The rows are grouped in 3 ways, from coarse to fine. Each group lies inside one group of the grouping before and may be the whole of it. The rows also spread widely along 10 directions, which tell nothing about the answers.
(in the rows, 128 means zero)
Known rows, each followed by its group in each grouping:
[ 87 158 112 166 194  95 159 108 171 131 113 181 136 128 137 151 165 148
 128  64 155 152 115 180 130 178 144 166  99 110  92 128 123 106  71 112
 162 151 124 131 117 138]  k_492 Sal k_839
[ 82 178 107  97 148 122  86  68 138 127 143 116 113 163 130 102 116  93
 128 101 155 132 141 149  97 108 126 165 121 134 123 112 183 151 154 143
 111  81 137  74 145 122]  k_492 dubez k_69
[139 125 159 129 130 206 104 130  83 102 113 106 137 150  66 114  84 116
 130  90  71 114 128 121 147 135  97  93 138 139 107  71 121 124 141 100
 128 125 104 133 132 161]  k_991 dume k_352
[190 109 189 133 133 151 152 163 134 109 107 149 142 126  61 145 123 144
 129 133  57 104 190 118 135 105 166  95 131 151 136 165 109 131 120 115
 138 133 109 112 106 147]  k_991 Ziba k_158
[ 68 108  95 136 142 102 116  99 146 153 112 112 111 156 166 129 140 133
 123  87 188 178  90 118 111 119  72 117 109  63 114 136 142 114 127 104
 119 179 160  92 151 116]  k_492 Sal k_276
[132 160 131 158 127 120 128 151 149 108 141 153 141  66  86 156 133 161
 127 110 110 115 133 159 170 193 117 150 137 121 120 175 152  74 116  83
 177 132 120 140 135 127]  k_991 damo k_887
[173 121 145 117  98 131  91  81 171 129 181 144 140 128  78 167 114 148
 134  91  59 143 149  80 129  58 155  94 123 158 143 156 134  88 166  88
 116 142 135 128 163 135]  k_991 damo k_444
[ 84 179 162 143 232  90 108 127 178 165 131 116 173 138 150 148 120 144
  81  54  62 127 161 161 146 187  93 113 123 101 110 151 164  68 127  77
 105 118 119 132 108 147]  k_991 dume k_519
[ 82 109 141 113 129  96 102  96 131 157 155  98 138 142 189 113 112 113
  75  86 175 168  85 103 107 102  88 121 123  63 120 133 199  95 154  79
  95 130 153  59 131  95]  k_492 dubez k_385
[ 87 112 127 120 138 129 148  99 142 113 145  80 124 137 180  90 159 129
 117 118 138 149 110 146 101 114  87 129 114 142 165  99 123 125 130 178
 121 119 142 118 142  98]  k_492 sepe k_105
[123 132 148 115 134 131 153 121 162 106 173  95 166 101 156 126 147 161
 117 132  71 132 137 138 124 129 113 105 137 158 187 157 137  87 135 151
 126 117 145 141 128 106]  k_991 damo k_416
[114 136 101 131  69 136 109 153 136 110 126 101 108  69  90 113 135 150
 154 149 141 107 131 132 161 150  59 135 153 107 157 170 159  97 158 137
 176 142 136 125 170 112]  k_492 dubez k_975
[ 98 109 106 101 103 132 141  77 160  94 173 121 156 128 160 130 153 159
 143 134 141 183  86 115  86  94 145 100 135 126 183 156 136 117 132 155
 129 144 191 116 138 100]  k_991 nuf k_89
[119 164 146 150 151 187 115 120  98  91 133 132 149 121  74 123  98 126
 127  69  73 110 112 163 167 184 107 136 133 154  96  59 128 100 122  98
 154 110  94 157 132 159]  k_991 dume k_806
[137 110 124 119  78 133 167  79 136  57 178 211 153 112 121 151 142 146
 122 127 199 184  74 135  86 106 245 152 130 130 137 167 146 137  84 109
 160 131 173  84 107 103]  k_991 dume k_352
[102 102 110 100 102 111 116 126 150 141 104 122 112 148 129 130 131 141
 150 145 185 160 148  96  88  84 117  95 142  67 155 219 161 149 136 132
 117 173 175  62 135 119]  k_492 Sal k_839
[124 152  96 159 132 119 120 142 148 104 101 155  83 119  72 147 150 144
 140 130 150 119 162 174 154 167 126 168 111 122 104 176 131 120 111 113
 177 134 123 117 154 130]  k_991 dume k_806
[ 50 173 113 145 196 182 108 137  85 130  63  87 122 170 105  89 109 104
 147  75 137 112 120 180 133 198  39 134 129  94  92  48 134 147 115 137
 140 126 102 126 129 168]  k_492 dubez k_385
[172  81 181 131 117 149 157 151 108 104 116 142 117 145 113 125 127 120
  89 138 127 136 153 124 115 103 170 117 116 126 121 155 131 144 107 106
 128 120 125  71 103 117]  k_991 dume k_519
[ 70 121  67 150 140 127  94 112 142 144 103  87  85 164 129 140 149 146
 144 102 160 165 106 133 128 133  44 119  96  82 113 133 119 110 137 114
 136 180 151 130 187 122]  k_991 damo k_416
[ 78 171 110 139 150 138 131 121 140 101 130 162 165 109 105 153 126 160
 147  95 153 146 103 168 120 194 141 133 147  91 127 164 151 116  93 103
 164 147 150 125 117 145]  k_991 damo k_444
[ 90 104  90 132 117 138  97  97 112 110 133  57  67 160 156  94 137 108
 102 123 159 154 100 138 133 115  45 147  86 122 118  84 134 115 160 133
 124 118 139 107 185  86]  k_991 dume k_352
[145 101 153 118  73  84 123 120 148 125 176 137 128  72 150 132 123 136
  88 121 156 144 109  99 143 106 131 142 134  99 134 189 194  74 149  78
 134 129 142  71 135  81]  k_492 Sal k_839
[180 102 157 124  82 174  91 102  87  98 141 135  92 156  66 125  91  97
 110 107 109 127 135 102 138  73 151 131 114 157  91  95 138 136 154  84
 124 107 106  83 152 130]  k_991 dume k_806
[ 56 123 110 119 146 127 141 102 134 130 115 144 162 150 161 131 126 141
 137  88 197 183  75 123  83 137 119 100 143  56 132 149 151 136  99 111
 122 180 174  88 108 135]  k_492 Sal k_276
[132  79 168  99 122 150 119  85 122 132 177  69 148 172 176 115 111 121
  87  99  84 167 106  78  97  49 106  75 114 140 153  98 140 106 163 114
  71 125 146  98 138 103]  k_991 damo k_416
[113 145 114 134 167 109 112 102 163 134 107 167 109 178 101 158 139 132
 126  98 146 156 164 145  99 114 169 134 104 107 102 174 134 147 107 105
 125 140 143  89 130 145]  k_991 dume k_519
[100 127 109 113 126 137 170 107 171  99 139 119 153 116 146 116 163 160
 166 139 120 147 130 139 100 117 117 104 144 147 198 153 112 126 117 194
 140 153 163 142 130 121]  k_492 Sal k_276
[193  62 126 141  38 147 147 115 121  95 129 173  73 127  76 136 152 123
 139 142 175 150 121  97 117  46 181 146 102 140 118 138 110 148 120 120
 169 154 130  80 159 106]  k_492 dubez k_975
[110 112 104 113  74 161 120  73 101  87 158 118 109 135 129  96 125 106
 135 118 178 157  72 122 105  84 126 153 121 137 135  77 148 139 144 144
 140 117 141  93 159 103]  k_492 dubez k_385

New rows, each followed by its group in each grouping:
[156  66 178 138 138 165 166 143 116 117 123  95 138 145 143 116 142 138
 102 121  75 145 123 113 126 105 108  77 109 138 141 100  97 110 120 129
 124 142 129 123 118 115]  k_991 nuf k_89
[145 115 134 152 105 190 116 150  76  90  97 108  85 133  66 108 113 113
 126 121 117 114 128 145 161 148  88 137 115 136  95  84 114 131 129 113
 159 125  99 122 153 136]  k_991 dume k_519
[ 92 124 113 118  99 174 101 116  88 109 123  63 100 132 124  76 114 103
 132 125 149 123 101 130 134 125  45 135 129 120 131  72 151 129 163 147
 134 115 126 104 165 110]  k_492 dubez k_69
[145  73 177 133 150 163 127 146 116 145  93 113 141 181 107 140 107 135
 105  94  90 150 147  86 115  94 111  48 122  90 114 134 111 126 126  82
  98 173 133 104 115 153]  k_991 dume k_352
[170 131 134 159 110 122  73 104 155 160 136 153 100 122  50 163 114 127
 129  53  79 121 143  96 177  92 105 131 104 132  75 108 134  73 163  55
 147 154  91 133 182 151]  k_492 dubez k_975
[139 129 127 118  88 121 144 111 159 100 160 148 133  94 116 125 149 143
 137 136 136 131 134 132 119 103 154 144 138 145 163 164 150 118 132 147
 156 121 142 107 137 108]  k_492 dubez k_975
[120 133 179 140 181  83 110 119 162 160 154 135 158 131 153 156 114 136
  56  58  93 147 132 125 142 144 125 116 114  93  97 158 176  64 131  42
 102 124 125  97 110 122]  k_991 dume k_519
[156 121 102 168 102 126 143 139 131  73 126 122  45  99 101 111 174 123
 109 157 142 109 144 186 173 153 110 207  76 176 111 119 112 109 122 142
 190  94 102 125 176  82]  k_991 dume k_352
[ 80 139 102 167 188 158 123 156 111 134  48 123  96 178  89 139 137 136
 149  97 156 137 141 170 124 183  82 121 104  75  86 125 103 153  87 113
 155 170 125 117 136 161]  k_991 damo k_444
[ 83 134 122 125 178 164 175  86 119  80 149  79 130 170 190  87 164 118
 113 117 119 150 103 186  93 133 114 152  91 186 154  47 100 144 101 198
 125  86 130 134 127 102]  k_991 damo k_416
[114 153  95 126 137 102  86  33 154 116 176 161  96 171 125 151 132 108
 113  74 163 172 109 139 100  83 181 183  80 147  91 110 153 128 134  95
 123 102 139  84 165 111]  k_991 damo k_444
[ 54 178 122  78 149 150  83  96 126 132 133  77 155 151 137  89  93 109
 142 112 133 123 138 133  95 131  80 110 165 103 157 129 195 145 167 152
  98  98 152  86 128 137]  k_492 dubez k_69
[189  53 168 142  59 158 168 179 101 108  94 153 102 114  83 126 136 133
 124 159 160 128 144 101 125  88 153 108 131 101 131 173 124 148 108 112
 164 162 128  68 116 117]  k_492 dubez k_975
[ 71 149  95 121 153 172 137 135 123 113  69 108 119 164 101 101 143 129
 181 136 158 127 151 161  95 146  92 115 138 106 149 129 117 178 111 188
 148 148 147 113 133 151]  k_492 dubez k_69
[135 135 119 157 167  98  88  62 175 151 142 186 115 175  92 185 129 131
 108  32 115 171 123 118 131  96 165 136  78 120  58 116 123  91 123  44
 123 155 124 121 156 148]  k_991 dume k_352
[ 90 128  83 119 119 149  90  92 152 139 119  69  99 159 113 108 140 133
 167 110 111 138 137 111 120  86  42 102 120 130 154 104 117 122 172 167
 124 156 142 139 191 133]  k_492 dubez k_975
[100 107  91 129  90 209 155  98 111  67 144 117 152 127 106 124 143 165
 182 118 128 169  58 127 108 125 111  94 138 143 167  87  81 126 108 164
 161 177 158 172 155 134]  k_991 damo k_416
[145 113 165 130 117 194 121  95  79  96 139 108 114 149  99  88 107  93
 121  80  97 122 105 126 129  99 114 135 112 179 108  12 109 139 136 135
 126 100  88 121 142 137]  k_492 sepe k_105
[112 149  78 114 120 149  62  61 154 119 132 128 100 179  65 145 117 127
 169  95 114 151 145 111 114  77 121 116 114 141 121 126 123 134 163 123
 120 145 146 128 185 153]  k_991 dume k_352
[ 51 151  79 107 112 124  98  48 153 108 195 117 166 123 163 141 123 152
 138  86 165 193  47 121  97 127 108 125 137 101 150 133 168  91 144 111
 123 147 185 126 158 107]  k_991 damo k_887
[156 137 148 140 150 130 114  87 146 114 154 144 110 151 103 138 131 114
  99  81  78 133 149 142 139 104 155 151  90 178  98  95 122 106 133 104
 125  98 103 123 146 129]  k_991 dume k_519
[156 133 159 122  86 160  90  77 112 113 178 160 153 102  76 137  78 117
 128  51  93 137  84  87 154  99 142 127 140 145  95  75 158  84 153  63
 132 127 105 122 145 144]  k_492 Sal k_839
[171  60 129 185 132 132 167 155 136 122 104  88  50 146 131 126 192 136
 101 136 100 133 149 145 160 106  75 141  51 164 115  99  60 100 116 139
 157 150  99 141 178  90]  k_991 damo k_416
[137 140 158 120 114  74 147 120 165 113 185 128 134  71 171 111 149 127
  77 137 135 118 141 154 136 127 146 178 126 146 157 173 198  83 140 126
 140  71 128  79 121  72]  k_492 dubez k_385
[120 123 116 163 172 101 176 116 168 126 104 156  93 150 142 130 193 129
 120 112 159 144 148 179 113 126 150 174  73 143 111 122 102 137  84 154
 159 130 123 110 134 111]  k_492 dubez k_69
[ 64 146 108 132 168 163 121 130 119 120  89 121 151 152 113 131 124 147
 154  99 143 153 104 149 112 179  93  96 140  74 121 130 131 134 105 121
 143 161 155 123 118 156]  k_991 nuf k_89
[158 109 141 154 102  76 177 138 193 111 172 141 125  43 151 138 184 169
 106 134 106 128 134 144 168 135 124 158 113 156 160 181 133  50 121 133
 172 134 126 142 145  77]  k_492 Sal k_839
[157  76 122 118  39 119 134 128 135 103 144 124  92  93 121 119 139 135
 129 165 170 143 123  95 128  75 120 127 132 118 159 187 151 118 151 127
 147 150 153  76 157  86]  k_492 Sal k_276
[ 32 160  88 134 157 121  95  85 137 121 157 100 153 128 164 127 118 143
 109  66 159 169  59 153 134 185  60 132 129  77 114 111 170  76 136  92
 130 142 158 132 151 119]  k_991 dume k_806
[110 102 110 136 122 122 141 131 177 128 151  64 129 109 158 130 170 176
 130 137  83 147 129 122 138 119  49  89 117 132 187 163 111  69 150 153
 133 164 154 163 171  98]  k_991 damo k_416
[ 95 150 133 140 181 109  85  90 153 147 152  92 128 149 147 130 118 122
  82  57  84 139 123 140 152 143  70 130  97 125  97  93 151  67 155  81
 107 113 117 133 156 122]  k_991 dume k_352
[162 158 134 136 128 104 125 129 156  92 139 166  96 106  84 138 142 126
 109 142 123 103 186 172 146 142 178 185 111 163 118 182 155 122 122 116
 162  79 114  93 132 112]  k_991 dume k_352
[152 141 146 118  88 114 142 117 145  98 156 186 138  88  99 137 129 132
 124 130 160 125 137 135 118 115 199 161 146 130 137 186 178 129 117 112
 162 107 137  73 112 115]  k_492 dubez k_975
[126  83 155 140 157 113  98 154 139 175  95  67  98 174 139 130 120 128
  81 108  95 137 172  99 140 104  47  76 105  79 112 162 140  97 161  81
  91 156 130  89 148 122]  k_991 dume k_806
[111 143 125 135 101 118 107 108 112  89 173 121 109  88 139 113 119 116
  78 112 162 137  85 159 157 166 114 188 117 123 104 121 186  87 138  86
 154  84 124  92 148  84]  k_991 dume k_519
[126 107 131 111 123  80 147 141 162 124 130 121 101 139 166 134 161 141
  97 178 178 148 173 137  89 100 156 137 116 101 162 245 169 143 120 134
 122 119 168  45 120  80]  k_991 damo k_416
[ 77 106  90 124 111 140  99 106 120 132 117  65  91 145 147  98 130 122
 137 110 160 154  98 112 130 113  31 119 115  95 129 102 137 115 157 138
 124 157 144 112 178 109]  k_492 Sal k_839
[108  79 120 160 149  96 132 109 127 143 133  87  71 167 194 123 162 117
  62  99 171 173  93 138 127 112  80 157  56 104  88 100 129  99 122  92
 121 135 130  85 162  73]  k_991 damo k_416
[ 68 130 133  95 135 106 154 112 145  93 174  85 160 113 215  98 141 143
  85 152 160 153 110 158  96 148 115 129 145 111 186 182 187 110 130 155
 114  92 179  84 108  75]  k_991 dume k_806
[ 53 132 115 128 155 136 100  90 103 128 135 116 150 153 164 127 107 125
 103  65 181 184  42 132 113 164  93 122 122  55  89  95 171 107 120  70
 123 144 159  91 125 121]  k_991 nuf k_89
[136  62 140 131  56 169 163 113  83  82 152 116 116 114 149  94 136 118
 107 127 180 160  52 112 118  93 121 136 118 124 133  76 130 125 121 130
 155 136 138  92 140  86]  k_492 dubez k_975
[ 77 146 132 132 215 118 131  72 146 139 127 151 153 194 162 143 135 123
 105  55 139 181 103 153  85 134 160 127  96 106  92  97 136 133  93 102
 108 125 148  97 102 140]  k_991 nuf k_89
[ 98 184 110 123 111 159 127  86 121  76 147 193 164  93  80 134 106 133
 168  83 162 136  81 158 126 168 170 162 159 129 118 114 158 131 100 113
 171 127 133 120 116 154]  k_492 Sal k_276
[167  46 191 127 106 148 146 162  99 129 131  63 112 141 160 108 125 124
  69 144  98 135 137  91 130  82  86  83 111 120 142 134 132 108 146 106
 103 130 124  82 128  89]  k_991 damo k_416
[194  87 157 105  79 120  86 113 154 156 130 123  85 160  80 137 119 113
 125 130  98 124 199  62 116  10 141  97 118 135 136 179 149 134 183 108
 103 135 126  65 160 125]  k_492 dubez k_975
[117 135 118 140  89  93  80 115 142 147 143 156 114  95 100 153 111 132
 110  85 178 142 103 108 151 130 112 150 132  64  90 173 196  83 149  45
 153 150 136  77 155 117]  k_492 dubez k_975
[ 97 148 127 116 136 155  87 121 118 131 123 106 143 146 101 136  96 136
 137  96 116 136 125 118 124 138  91  97 145  94 123 143 159 118 144  92
 119 144 139 109 139 148]  k_991 damo k_416
[135  48 136 132  83 123 116 125 119 140 125  61  66 144 156  95 145 117
  96 133 152 151 118  90 124  62  55 113  94 110 137 115 126 116 163 128
 113 147 132  81 177  81]  k_492 sepe k_105
[143 150 102 123 105 148 130 128 154  87 130 128 102 116  74 132 153 150
 170 164 106 111 178 154 127 119 138 141 129 172 167 178 119 138 131 170
 162 119 133 130 158 125]  k_991 damo k_416
[ 63 147  75 114 169 168  97  77 146 123 102  89 117 210 110 121 133 134
 174  99 113 158 143 138  91 106  83  90 118 129 143 104  99 155 140 170
 108 155 156 142 164 159]  k_991 dume k_806
[ 88 143 131 133 184 107 140  79 137 112 142 132 130 166 167 125 140 116
  91  85 151 162 101 165 102 133 149 165  89 129 102  95 141 130 105 116
 121 102 133  92 118 107]  k_991 Ziba k_158
[188 114 156 130  83 166 135 127 110  81 153 134 106 110  78 125 124 124
 123 138  93 112 144 130 146 101 156 146 118 183 132 120 126 122 134 121
 153 100 103 112 145 114]  k_991 damo k_416
[ 96 130  87 164 131 170 129 130 109  98  82 160 116 134  71 147 140 151
 168  99 171 157  83 154 134 179 116 128 119  83  91 115 103 133  86 104
 186 180 141 135 142 153]  k_991 nuf k_89
[115 132 160 154 204  88 110 117 160 176 115 165 150 163 132 175 121 138
  85  44 116 161 127 126 130 146 142 109 101  69  67 152 154  88 106  33
 115 154 131  92 105 147]  k_991 nuf k_89
[ 97 163 100 129 136 114  52  77 115 125 133 133  72 168 102 129 101  87
  99  80 177 146 121 146 132 126 121 185  95 106  61 113 182 131 149  68
 123  95 121  65 164 121]  k_991 dume k_519
